The rows of a group lie close to one hidden flat surface of 13 dimensions, which may be shifted away from zero. Surfaces can cross.
(in the rows, 128 means zero)
Some rows, each with its group after it:
[137 113 133 142 118 106 158  42 144 115  92  94 123 122  99 114 116] | U
[139 111 137 163 151 138 140  78 161 125 153 121 132 154  69  82 103] | C
[201  99 144 132 121 112 133  98 111 144 153 182 114 151  51 131 128] | C
[146 119 145  98 176 148 110 139  91 166 109 131 147 110  86  85 134] | C
[158  68  62 140 113 172 153 153  91 130 127 147 112 114 134 142  98] | N
[ 82 107 163 143 111 121  96 139 124 160 145 118 131 137 196 149 157] | J
[149 126 107 112 134 124 102  84 152  76  55 106  55 123 149 112 112] | J
[128 168 138 150 110 123 162 118  95 113  48 114 105 136 165 107 137] | U
[177 143 151 151  96 159 117 146 172 162 148 156 116 115 143 109 145] | C
[ 97  58 134 132 123 123 109 144 133  70  91 209 105 127 109 144 124] | N
[124 154  38 137 112 154  68 122  96 157 121 128 141 160 125 111 184] | N
[100  96 111 157  98  87 124 190  74 126  78 175 137 140 136 120 128] | N
[ 59 166 159 121 109 115 103 137  80 155 146 119  89 109 183 167 124] | J
[105 155 116 194 103 146 145 128 118 141  94 123 131 105 149  63  70] | C
[155 113 132 104 130 194 116 116 122 160 155 149 149 114 163 122 181] | N
[183 159 112 145 144 171 154  81 125 149 122  81 117 125 129  72 106] | J
[128 105  98 121  97  94 144 155  58 144 161 118 170 144 131 187 154] | N
[ 77  77  93 158 125 153 162 109 101  88 125  95 169 129 184 147  94] | J
[119 161 120 128 120 145 131 116  85 103 138 129  77 158 142 175 137] | U
[132  96 163 128 138 164  93 127 166 172 101 161  71  81 125 117 108] | N
[135 176 114 153 102 170 163 135 149 205 123 107 124  92 126 146 134] | U
[174  57  77 119 115 122 120 164 129 151  94 104 145 130 132 160 172] | N
[157 172 138 124  75 103 149  67 162 112  95  65 103  75 175  86 120] | U
[117 148 131 130 145 147 134 122  99 124 148 131 103 150 111 146 117] | U
[ 89 131 152 181 156 121  81 142 153 205 114 133 123 172  98 135 129] | U
[ 90 138 138  81 130  87  89 157  93 156 146 158  86 110 106 171 134] | U
[147 165 130 109 141 165 153 131 119  87 125 116 120 110  61 119 130] | C
[126 146 135 146  81 156 115 168 131 120 189 157 110 116 157 136 131] | U
[167  99 130 135 164 141 117 180 114 146 135 159 140 114  93  67  75] | C
[187 168 139 120  93 155 180 159 173 104 129 181  38 131 103 177 156] | U
[154 175 137 168 121 149 137 151 135 167 113 127 129  93 109  51  81] | C
[156 101 148 112 150 211 119 136 137 126 122 122 111 106 144 135 153] | N
[131 165  80 142  81 101 137 110  90 143 129 123 132 156 136 170 161] | N
[133 166 120 110  94 127 127 102 122 163 120 103 105  93 131 160 150] | J
[ 99 129 137 108 105  95 130 132 152  70 147 110 139  95 216  98 101] | J
[152 126 147 112 106  80 138  80 132 122 125 129 122 116 102  92 135] | C
[116 146  89 139  97 146 133 148 104 130 184 148 100 101  99 164  87] | C
[131  78 163  66 152 154 129  88  87 121  92 133 109  89 156 173 152] | N
[147  56 150  83 134 134 155 134  85  85 192 167 146 119 145 157 122] | N
[ 97 115 111  92 154 123 175 123 109  45 134  87 178 116 124  91 113] | C
[132 168 158 111 142 159 169  67 143  83 189 141 122 153 111 185 133] | J
[104 132 105  87 166 122 118 111 106 159 147 102 109 123  88 198 118] | U
[154 128 146 113 177 117 189  93  89 145 106 125 148 158 114 101 122] | U
[ 83 135  90 150  95 121 129 170 108 133 131 143 118  99 155 142  83] | C
[141 166 104 172  74 133 163 161 121 134  74 110 138 151 152 160 176] | N
[110  92 130 145 139 119 103 130 145  55 173 149 143 137 106  65  79] | J
[139 105 125 107 125 137 155 123  67 106 161 111 126 130 127 190 123] | N
[113 115 186 125 128 150  85 152 145 176 186 109 110 103  82 200 137] | N
[108 119 181 158 103 115 125  71 149  81 111 125 159 169 129 140 189] | U
[146 139 122 190 105 101 189 116 180 140  90  69 173 135 116 108 103] | J
[144 119 166 180 120 175 129 110 121 171 100 214  50 166 148 138 136] | N
[151 164 133 150  99 112 193 146 166 157 133 113 191 136 150 132 153] | C
[112 114 109 131 101 133 158  53  73 150  91 117 153 118 103 152 162] | C
[143 126 180 140 111 132 121 157 139 175 132 189  99 122 122  89 152] | U
[176 155 109 105  90 125 122 153 102 118 120  98  75  90 123 114 128] | J
[ 69  96 160 135 178 141 134 111 154 106  87  93 169 130 184 113 110] | J
[ 59 147 125 118 116  62 147 123 125 171 149 102 189 108 102 136 131] | C
[130 105 153 122 172 159 140 126  73 156 133  91 168 129 155  86 128] | J
[123 150 149 140 101  90 141 173 135 106 108 159 150 110  38 129 122] | C
[181 112 159 132 143 153 103 119 118 131 205 138  92 169 130  91 129] | J
[141  98 169 130 179 107 157 115  75 166 111 103 128 180 107 161 129] | J
[ 92 163 123 145 162 164 130 117  84 118 121 134  77 167  77 179 113] | U
[148  83  97 138 120 138 174 123  69  88 122 159 109 135 131 118  92] | U
[112 175 141 171 127 163 141 150 160 129 119  92 106 104  75 123  83] | J

New rows. What belongs after each?
[130 185 133 102 143 192 121 161 130 143 171  79 155 112 188 141 161] | U
[121  56 112 107 109 137 183 121 137  53  98 118 192  80  98 140 141] | U
[118 129 127 132  78  88 153  83 171  72 153 122 108 141 164 135 141] | C
[120 148 131 113 145 130 117  13 168 113 166 144 113 141 158 123 116] | J
[120 141  88 137  84 188 128 127 140  77 200 151 166 147 105 185 188] | N
[134  99 143 149 106 169 137  95 151 182 154 198 120 119 133 152 141] | N
[ 64 121 174 116  96 108  85 118 148  90  86 143 114 100  91 151 175] | U
[156  95 169 117 132 176 105 134 175 150 136 154 114 100 121  89 164] | U
[122 177 117 167  66 151 173 149 117 116  98  69 108 116 211 157 138] | J
[135 188 157 116 160 120 136 140 172 133 118  94 128 120  76  82 128] | C
[152 159 122 105 101 127 182  98 113 126  96 128  84  97 114 157 141] | U
[159  97 106 128  90 127 119 138  90 165 100 158  78 128 184 140 149] | U
[116 193 175  92 127  84 135 127 122 127 161 128 129 137 108 116 164] | C
[122 146 140 147 132 229 134 133 127  93 181 119 140 140 134 141 147] | U
[152 146 135 143 101 141 235 135 129  39  94 131 166 148 134 135 151] | U
[115 111 152 134  64  75 103 106 151 178 183 159 149  80 117 102 127] | C
[148  76 158 159 135 156  94 131 129 104 134 138 103 192 135 131 168] | J
[132 125 125 149  74 102 141 216  58 142 122 174  81 124 166 146 111] | N
[176 122 178 104 158 200 112 134 126 133 131 107  75 115 151 140 145] | N
[170 202 122 146  93 116 160 124  73 110 128 152  76 125  83 117  85] | C
[102  81  85 168  92  83 104 133 113 117 125 130 131 125  78 120  85] | J
[138 157 117 159 106  90 151  59 190 109 145 121 151 156 102 131 122] | N
[134  75 126 106 153 163 121  66 116 102 139 154 124 145 116 170 153] | N
[167  98 159 120 145 115 132 160 152  73 131 168 142 157  93 113 139] | C
[175  80  86  91 119  73 151 118 114 116  81 121 113 116 174 140 119] | C
[123 153  94 114 135 144 156 158 124  68 110 106 102 147 125 212 132] | U
[147 107 130 109 133 104 142  95 143 124 151 121 130 146 171 115 146] | C
[114 104 116  93 136  78 124  96 141 104  88 115 101 149 125 170 161] | C
[150 142 143 122 120 114 131 137 135  86 126 149 102 116  51 111 114] | C
[116 151 101 121 134 140 153 200 101 139  99 119 124 116 154 148 118] | U
[157 107 114 159 109 137 115 104 166 126 132 184  63 155 110 142 117] | N
[137 107 140 139 118  72 174 124 112 127 102 127 181 157 160 110 140] | U
[ 88 143 155  96 107 124 148  97  98 139 146 137 153  83  89 153 152] | U
[128 140 120 121 131 145 159 121 110  58  92 110 104 129 128 134 120] | U
[134 120  91 122  69  75 104 147 168 106 168 167 136 137 114 154 160] | N
[ 66 125 126 177 140 166 114 168 112  90 101 124 149 163 122 150 129] | U
[144 139 131 109 111 154 181 161 132  61 115 148 107 113 124 146 142] | U
[119 117 179 117 129  97 113  85 164 127 140 139 122 137 104 171 148] | N
[119 146  95 193  87 160 169 115  98 113 123 106 146 152 126 142 126] | J
[126 116 132 128 120  58 108 178 129 130  86 145 109 167 168 153 149] | U
[116 117 134 126 112  96 146  98 145 118  39 109 149 136 131 146 189] | C
[122  83 117 110 150 163  78  56 153 126 101 113  85 134 205 137 147] | J
[155  79 149 127 173 181 108 128 126  88 126 117  94 159 118 114 126] | J
[180 114 123 153  91  88 109 146 173 107 131 116 125 127 115  52 118] | J
[135  85 124 134 130 186 145 111 113  88 127 131 139 132 120 141 148] | U
[103 181 104 102 129 110 143 114 129 156 133  71 108  94 164 103 103] | C
[147 110 149 106 141 124 105  78  86 114 122 156  88 139  82 111 140] | C
[ 99 176 112  72 161  77 150 125 164 130 131  48 127 108 152 104 116] | C
[108  80 141 134 185 120  93 152 121 121 108 136 127 157 102 106 105] | U
[166  88 174  91 163 133 108 117 106  80  79 161 116 167 133 107 190] | C
[115  69  43 168  97 172  97 147 111 100  97  92 101  88 105 116  81] | J
[143 134 177 154 143 120 108 136 129 118 150 138 138 204 118 124 173] | N
[115 107  97 163 115 209 133  95 146 138 112 106 129 102 153 122 133] | C
[129 122  98 153  60 106 146 121 138 112 103 107 126  99 161 135 118] | U
[131 138 114 108  93  61 141 110 122 147 142 142 104 148 115 201 157] | C
[162 149  98 122 124 165 136  73 109  91 143 138  35 136 137 148  92] | N
[149 109  70 165 109 209 182 154  74  95 129 149 123 134 143 142 108] | N
[131  76 123  96 136 137  68 127 123 135 145 121 118  97 154  94 133] | J
[128 152 124 191 113 162 127 128 188 158  58 117  99 145 135 133 136] | C
[134  75 114 107 134  79  95 128  91 102 144 162 124 168 117 140 144] | N
[153 128 140 152 135 138 135  91 124 127  86 138 100 173 112 126 144] | C
[103 141 106 175  70 192 168  93 116 180 127 129 124  69  86 151 121] | U
